All groups share one centre, and each spreads out both ways along 11 directions, with some noise.
(in the rows, 128 means zero)
Known rows, each followed by its group:
130 120 127 123 162 174 133 160 106 113 146 121 126 112 106 123 165 126
 148 93 122 105 134 -> j149
154 128 116 158 173 138 112 150 121 106 103 116 125 89 118 127 101 143
 131 152 129 136 141 -> j441
159 125 134 102 127 121 166 132 134 125 120 140 144 159 124 120 145 100
 153 113 137 126 113 -> j4
152 142 123 159 113 145 118 126 104 139 144 119 141 100 150 128 143 136
 151 130 118 104 134 -> j441
116 148 123 109 114 109 119 146 139 146 122 153 146 134 95 144 118 107
 135 109 124 153 82 -> j638
133 150 125 78 116 100 134 86 117 146 104 141 149 148 119 156 99 120 101
 109 130 163 108 -> j4
130 134 133 182 101 112 175 141 114 135 127 151 122 122 117 120 128 134
 136 139 162 108 122 -> j149
158 130 136 124 151 143 181 120 130 93 123 142 127 141 128 109 143 137
 144 155 153 135 187 -> j4
178 124 118 101 143 143 123 150 115 131 157 169 150 173 136 102 152 92
 177 139 166 103 124 -> j4
138 147 108 140 102 147 125 151 97 153 163 136 122 119 130 119 165 125
 149 133 113 94 123 -> j441
136 149 138 133 129 130 120 146 134 128 109 105 145 81 106 143 128 134
 135 102 90 138 133 -> j638
129 141 131 114 149 125 129 108 124 120 121 111 135 111 125 149 116 128
 127 104 110 117 120 -> j638
160 118 135 149 115 130 142 119 141 127 109 111 117 119 119 112 119 135
 115 155 98 146 144 -> j4
117 112 125 155 159 161 106 160 86 119 116 162 92 151 134 104 147 143
 113 139 150 124 158 -> j4
94 133 130 115 121 124 125 114 141 144 135 131 127 135 109 147 132 133
 116 110 129 163 126 -> j149
122 144 153 114 100 131 165 139 121 110 105 150 144 129 105 121 134 129
 118 93 120 133 128 -> j638
147 112 140 145 121 147 139 111 135 117 148 125 134 127 131 111 129 130
 138 137 127 110 129 -> j638
127 130 140 139 163 124 114 182 168 101 95 137 122 108 80 119 104 124
 135 139 114 158 134 -> j441
143 137 120 141 89 123 112 127 132 175 155 134 136 117 113 131 136 131
 134 143 135 147 134 -> j149
138 121 147 162 102 114 130 92 121 149 107 131 127 142 157 129 132 143
 112 128 142 147 154 -> j149
145 139 101 140 94 121 116 135 121 171 149 143 119 130 115 122 131 132
 128 174 141 156 139 -> j149
146 128 102 147 147 149 123 132 100 137 129 114 119 116 150 133 159 138
 144 137 128 140 146 -> j149
149 150 107 135 126 143 99 108 71 152 139 140 149 118 163 144 137 135
 140 118 139 117 119 -> j441
149 121 170 117 120 143 158 90 164 106 123 144 143 149 119 112 140 134
 129 130 113 163 180 -> j441
99 121 151 142 121 123 172 134 121 112 108 153 108 145 99 117 118 136
 100 114 148 120 124 -> j149
130 114 129 92 163 151 126 121 122 118 133 126 127 147 125 128 144 122
 126 104 127 130 132 -> j638
132 139 125 131 162 138 120 145 133 103 104 116 133 95 114 139 115 133
 136 122 105 141 120 -> j441
161 108 149 156 117 140 159 139 142 119 117 126 127 129 122 100 151 129
 140 140 122 142 156 -> j441
123 160 105 104 125 120 138 122 132 121 134 154 118 156 141 131 141 115
 144 153 111 144 134 -> j4
131 101 143 84 143 161 117 106 116 126 155 133 137 162 134 117 146 123
 120 98 140 108 137 -> j638
145 89 135 108 172 169 115 152 109 130 152 118 124 138 106 115 151 119
 131 100 152 98 131 -> j638
170 107 131 126 110 126 147 111 128 133 117 118 118 135 111 104 104 132
 98 161 123 134 138 -> j4
113 148 145 157 114 121 103 145 124 147 146 150 119 124 121 127 133 129
 135 122 127 90 142 -> j441
134 110 145 112 149 135 158 106 120 117 134 142 126 163 120 121 130 121
 125 110 157 109 128 -> j638
118 137 154 148 123 121 68 143 156 146 113 141 154 102 100 144 105 126
 130 102 106 158 111 -> j4
106 143 121 129 122 129 121 139 99 146 118 133 122 109 99 144 119 142
 101 110 128 141 120 -> j4
121 140 124 104 130 134 115 128 93 148 111 157 121 163 133 134 148 120
 116 100 126 137 125 -> j149
129 121 120 148 132 155 161 150 98 113 146 127 103 117 106 107 136 141
 120 141 136 93 132 -> j149
127 173 134 117 119 135 104 113 123 141 132 157 162 121 129 153 146 127
 155 97 103 152 136 -> j441
153 120 143 160 132 146 136 128 114 127 122 121 134 113 127 122 141 138
 137 119 133 121 150 -> j441
145 132 142 123 133 129 136 108 116 97 88 124 127 131 145 120 106 132
 106 123 92 114 126 -> j149
139 129 135 132 99 112 155 109 132 138 107 140 109 148 116 115 119 137
 99 156 125 159 155 -> j4
122 146 157 117 109 119 105 113 156 132 147 158 143 135 111 128 111 123
 129 127 115 125 142 -> j441
162 122 118 120 129 142 128 132 128 122 147 127 127 117 106 105 105 133
 120 170 129 113 138 -> j4
153 144 86 135 122 149 119 134 84 161 157 134 111 128 139 124 161 131
 144 159 126 125 145 -> j638
121 143 118 137 108 141 155 154 103 151 154 152 116 130 93 127 157 129
 137 121 141 119 127 -> j149
150 135 111 113 143 162 164 132 74 137 147 114 120 120 118 131 169 132
 136 106 130 96 143 -> j638
158 137 126 136 176 155 107 123 124 91 114 121 145 90 127 134 102 147
 136 146 116 142 151 -> j441
134 137 134 92 151 116 151 99 142 123 130 127 139 139 104 147 113 114
 132 110 128 125 117 -> j638
118 131 117 144 129 143 128 164 141 110 139 128 104 104 100 112 123 137
 124 160 101 124 134 -> j4
132 113 138 108 124 139 71 130 149 170 151 137 146 142 109 131 139 121
 131 118 139 167 142 -> j149
125 130 119 126 116 126 131 149 104 142 105 138 112 134 106 125 127 128
 102 123 120 142 115 -> j149
132 148 137 169 120 109 94 150 108 170 133 162 125 122 113 136 119 132
 131 132 159 114 143 -> j441
144 121 113 136 153 157 135 106 75 149 150 110 118 133 156 140 173 133
 143 101 139 94 139 -> j638
143 124 150 109 127 127 110 132 159 119 149 160 154 149 118 111 108 111
 147 139 146 113 127 -> j4
161 127 123 109 91 168 149 139 110 140 172 135 141 127 104 103 166 127
 141 136 122 118 146 -> j638

New rows. What belongs after each?
156 125 152 164 108 130 114 106 128 145 115 136 131 130 141 119 131 139
 125 135 119 144 160 -> j4
139 101 140 136 118 130 80 109 145 124 120 116 114 125 124 105 73 136 83
 161 90 122 113 -> j4
140 114 139 133 158 162 89 122 78 127 143 156 138 153 163 117 142 127
 137 102 162 81 132 -> j4
152 130 115 118 156 142 68 126 141 145 129 121 121 131 142 128 142 129
 134 161 105 173 177 -> j638
131 125 124 104 137 137 143 121 135 107 116 166 114 175 129 107 134 122
 122 160 129 168 149 -> j638
133 116 149 138 117 119 136 116 134 105 104 113 132 111 123 118 81 136
 101 127 111 101 105 -> j149
178 130 130 134 127 119 84 102 143 129 100 107 151 112 167 125 107 130
 132 153 93 156 142 -> j149
152 132 142 106 130 139 99 115 102 125 91 108 146 116 147 133 125 121
 112 82 72 114 111 -> j149
132 110 144 92 178 108 144 123 152 133 124 152 128 177 82 141 112 97 133
 101 172 138 104 -> j638
127 149 150 127 86 124 154 128 116 147 125 150 131 131 97 126 136 127
 117 101 111 120 125 -> j149
122 102 146 128 137 131 68 122 131 127 108 128 132 139 142 124 100 118
 107 101 97 116 83 -> j4
145 131 117 125 139 139 113 164 121 135 130 134 142 129 122 128 154 101
 168 104 112 120 92 -> j4
131 120 172 162 80 100 145 107 147 140 95 112 143 105 113 130 97 139 100
 102 115 133 115 -> j149
154 155 139 116 133 126 108 106 153 129 124 139 165 102 98 147 96 134
 135 134 117 172 141 -> j441
133 131 108 151 152 162 108 191 94 136 127 150 111 117 102 117 153 132
 140 136 140 133 139 -> j4
129 135 134 143 144 134 150 104 105 131 134 118 105 114 112 140 123 151
 108 128 133 106 160 -> j441
165 124 123 132 136 150 123 126 97 131 140 142 131 138 139 113 139 129
 140 142 146 110 147 -> j4
135 140 147 153 111 136 159 116 117 114 119 106 144 90 130 136 137 141
 135 94 102 106 129 -> j638
171 117 130 130 116 132 144 106 112 136 121 128 127 155 153 110 143 118
 134 137 119 120 130 -> j4
129 140 140 139 150 152 146 158 131 101 146 145 141 108 105 122 145 137
 159 125 157 117 166 -> j4
117 128 132 113 121 116 114 129 106 154 102 141 130 140 113 144 117 124
 99 89 132 142 94 -> j4
155 109 112 147 149 157 105 144 93 152 155 124 112 129 134 116 153 130
 140 138 145 102 142 -> j638
109 130 102 113 147 152 145 141 111 112 176 152 103 138 103 117 129 133
 128 159 153 99 127 -> j149
97 121 140 124 111 119 153 128 123 128 112 121 118 134 116 134 128 126
 104 86 116 115 95 -> j4
157 114 135 149 127 116 114 145 153 115 94 133 141 126 138 110 104 120
 136 155 130 155 122 -> j441
128 159 115 79 149 130 114 118 151 110 144 165 136 152 118 131 118 113
 147 156 112 149 136 -> j149
166 139 104 172 122 105 146 151 102 135 79 157 107 143 145 110 128 130
 132 184 146 162 147 -> j149
153 109 142 114 138 141 150 103 137 105 105 126 145 139 125 120 121 130
 120 123 126 161 135 -> j441
125 146 132 113 110 119 149 105 136 121 145 156 129 157 139 120 134 124
 135 148 137 119 148 -> j4
123 129 128 166 108 95 150 103 150 128 101 112 124 111 137 136 98 147
 112 158 130 165 130 -> j149
140 138 136 146 117 142 86 121 112 145 163 167 139 138 142 115 128 135
 140 150 150 108 158 -> j4
137 123 137 148 116 115 133 117 91 131 63 132 114 145 153 124 120 137 88
 114 119 136 124 -> j149
130 132 116 132 160 139 162 129 108 109 106 120 98 127 120 130 141 141
 117 137 117 140 154 -> j441
108 141 120 165 163 159 121 143 91 111 108 151 99 137 160 128 175 146
 140 125 121 141 171 -> j4
117 129 105 113 126 154 166 147 103 120 152 107 98 122 111 117 160 127
 124 122 95 88 110 -> j441
163 124 131 122 129 141 100 104 128 123 144 125 143 114 127 116 92 136
 118 155 119 112 135 -> j4
155 121 106 96 204 135 93 134 111 150 140 122 106 143 112 140 124 119
 126 141 149 119 152 -> j638
167 126 140 148 141 140 123 138 132 127 114 147 139 138 132 113 149 122
 156 135 132 149 158 -> j4
138 136 117 96 108 149 99 152 109 180 140 155 115 154 89 120 163 121 111
 127 116 168 149 -> j149
132 121 129 148 88 126 171 131 103 158 136 131 105 152 134 113 174 123
 128 123 131 109 134 -> j441
141 128 135 131 147 151 107 167 105 133 151 180 137 138 95 109 124 134
 133 143 193 122 164 -> j4
146 131 136 111 145 136 96 112 118 125 103 130 146 139 159 134 134 121
 130 103 104 139 131 -> j149
158 137 130 197 106 116 161 132 112 132 116 104 144 80 145 135 130 140
 158 124 132 102 115 -> j149
131 169 81 112 148 148 131 169 94 133 151 152 126 109 99 140 150 129 155
 143 139 135 136 -> j4
143 137 120 97 145 124 70 110 135 133 109 114 154 123 155 148 112 117
 131 116 92 156 109 -> j149
99 109 141 130 148 142 144 151 122 100 119 138 109 145 123 114 137 126
 118 107 133 103 121 -> j4
134 152 118 125 146 110 110 100 130 126 92 127 147 132 173 158 132 122
 150 112 113 167 124 -> j149
152 154 113 82 157 136 122 162 110 151 114 128 123 122 85 140 151 123
 127 116 120 155 166 -> j638
150 100 107 164 149 162 149 114 122 115 168 95 118 110 140 121 146 130
 161 144 119 96 105 -> j638
108 146 161 116 109 107 112 136 175 132 130 151 137 136 93 131 113 114
 129 113 107 136 124 -> j441
146 165 140 141 88 115 149 118 130 144 122 126 149 101 115 142 132 126
 146 104 91 123 116 -> j149
136 117 149 133 132 126 120 148 120 126 84 131 136 128 117 125 126 122
 117 91 120 136 113 -> j149
104 139 122 118 117 126 141 100 114 133 131 130 117 136 128 142 128 137
 106 122 118 137 124 -> j149
128 140 107 124 100 120 136 91 84 149 134 134 120 156 179 134 145 127
 122 130 126 105 116 -> j441
111 126 130 120 138 125 96 123 113 135 111 162 122 166 146 132 127 121
 117 118 140 143 119 -> j638
159 126 138 157 103 117 133 122 100 149 77 138 117 143 147 115 133 136
 105 133 120 149 150 -> j149
120 132 131 122 116 154 140 129 118 137 180 131 126 118 97 124 144 135
 129 120 127 99 135 -> j149
150 160 107 152 121 127 159 132 100 121 124 136 126 112 138 130 139 128
 155 142 119 111 123 -> j149
154 128 101 147 122 154 163 134 100 143 163 122 123 121 120 123 168 126
 160 135 129 112 115 -> j638
128 155 143 138 92 99 117 151 127 169 105 173 144 144 102 135 131 114
 131 106 145 159 120 -> j638
99 143 106 109 124 110 106 133 148 160 133 145 129 141 104 155 128 121
 128 132 142 194 115 -> j149
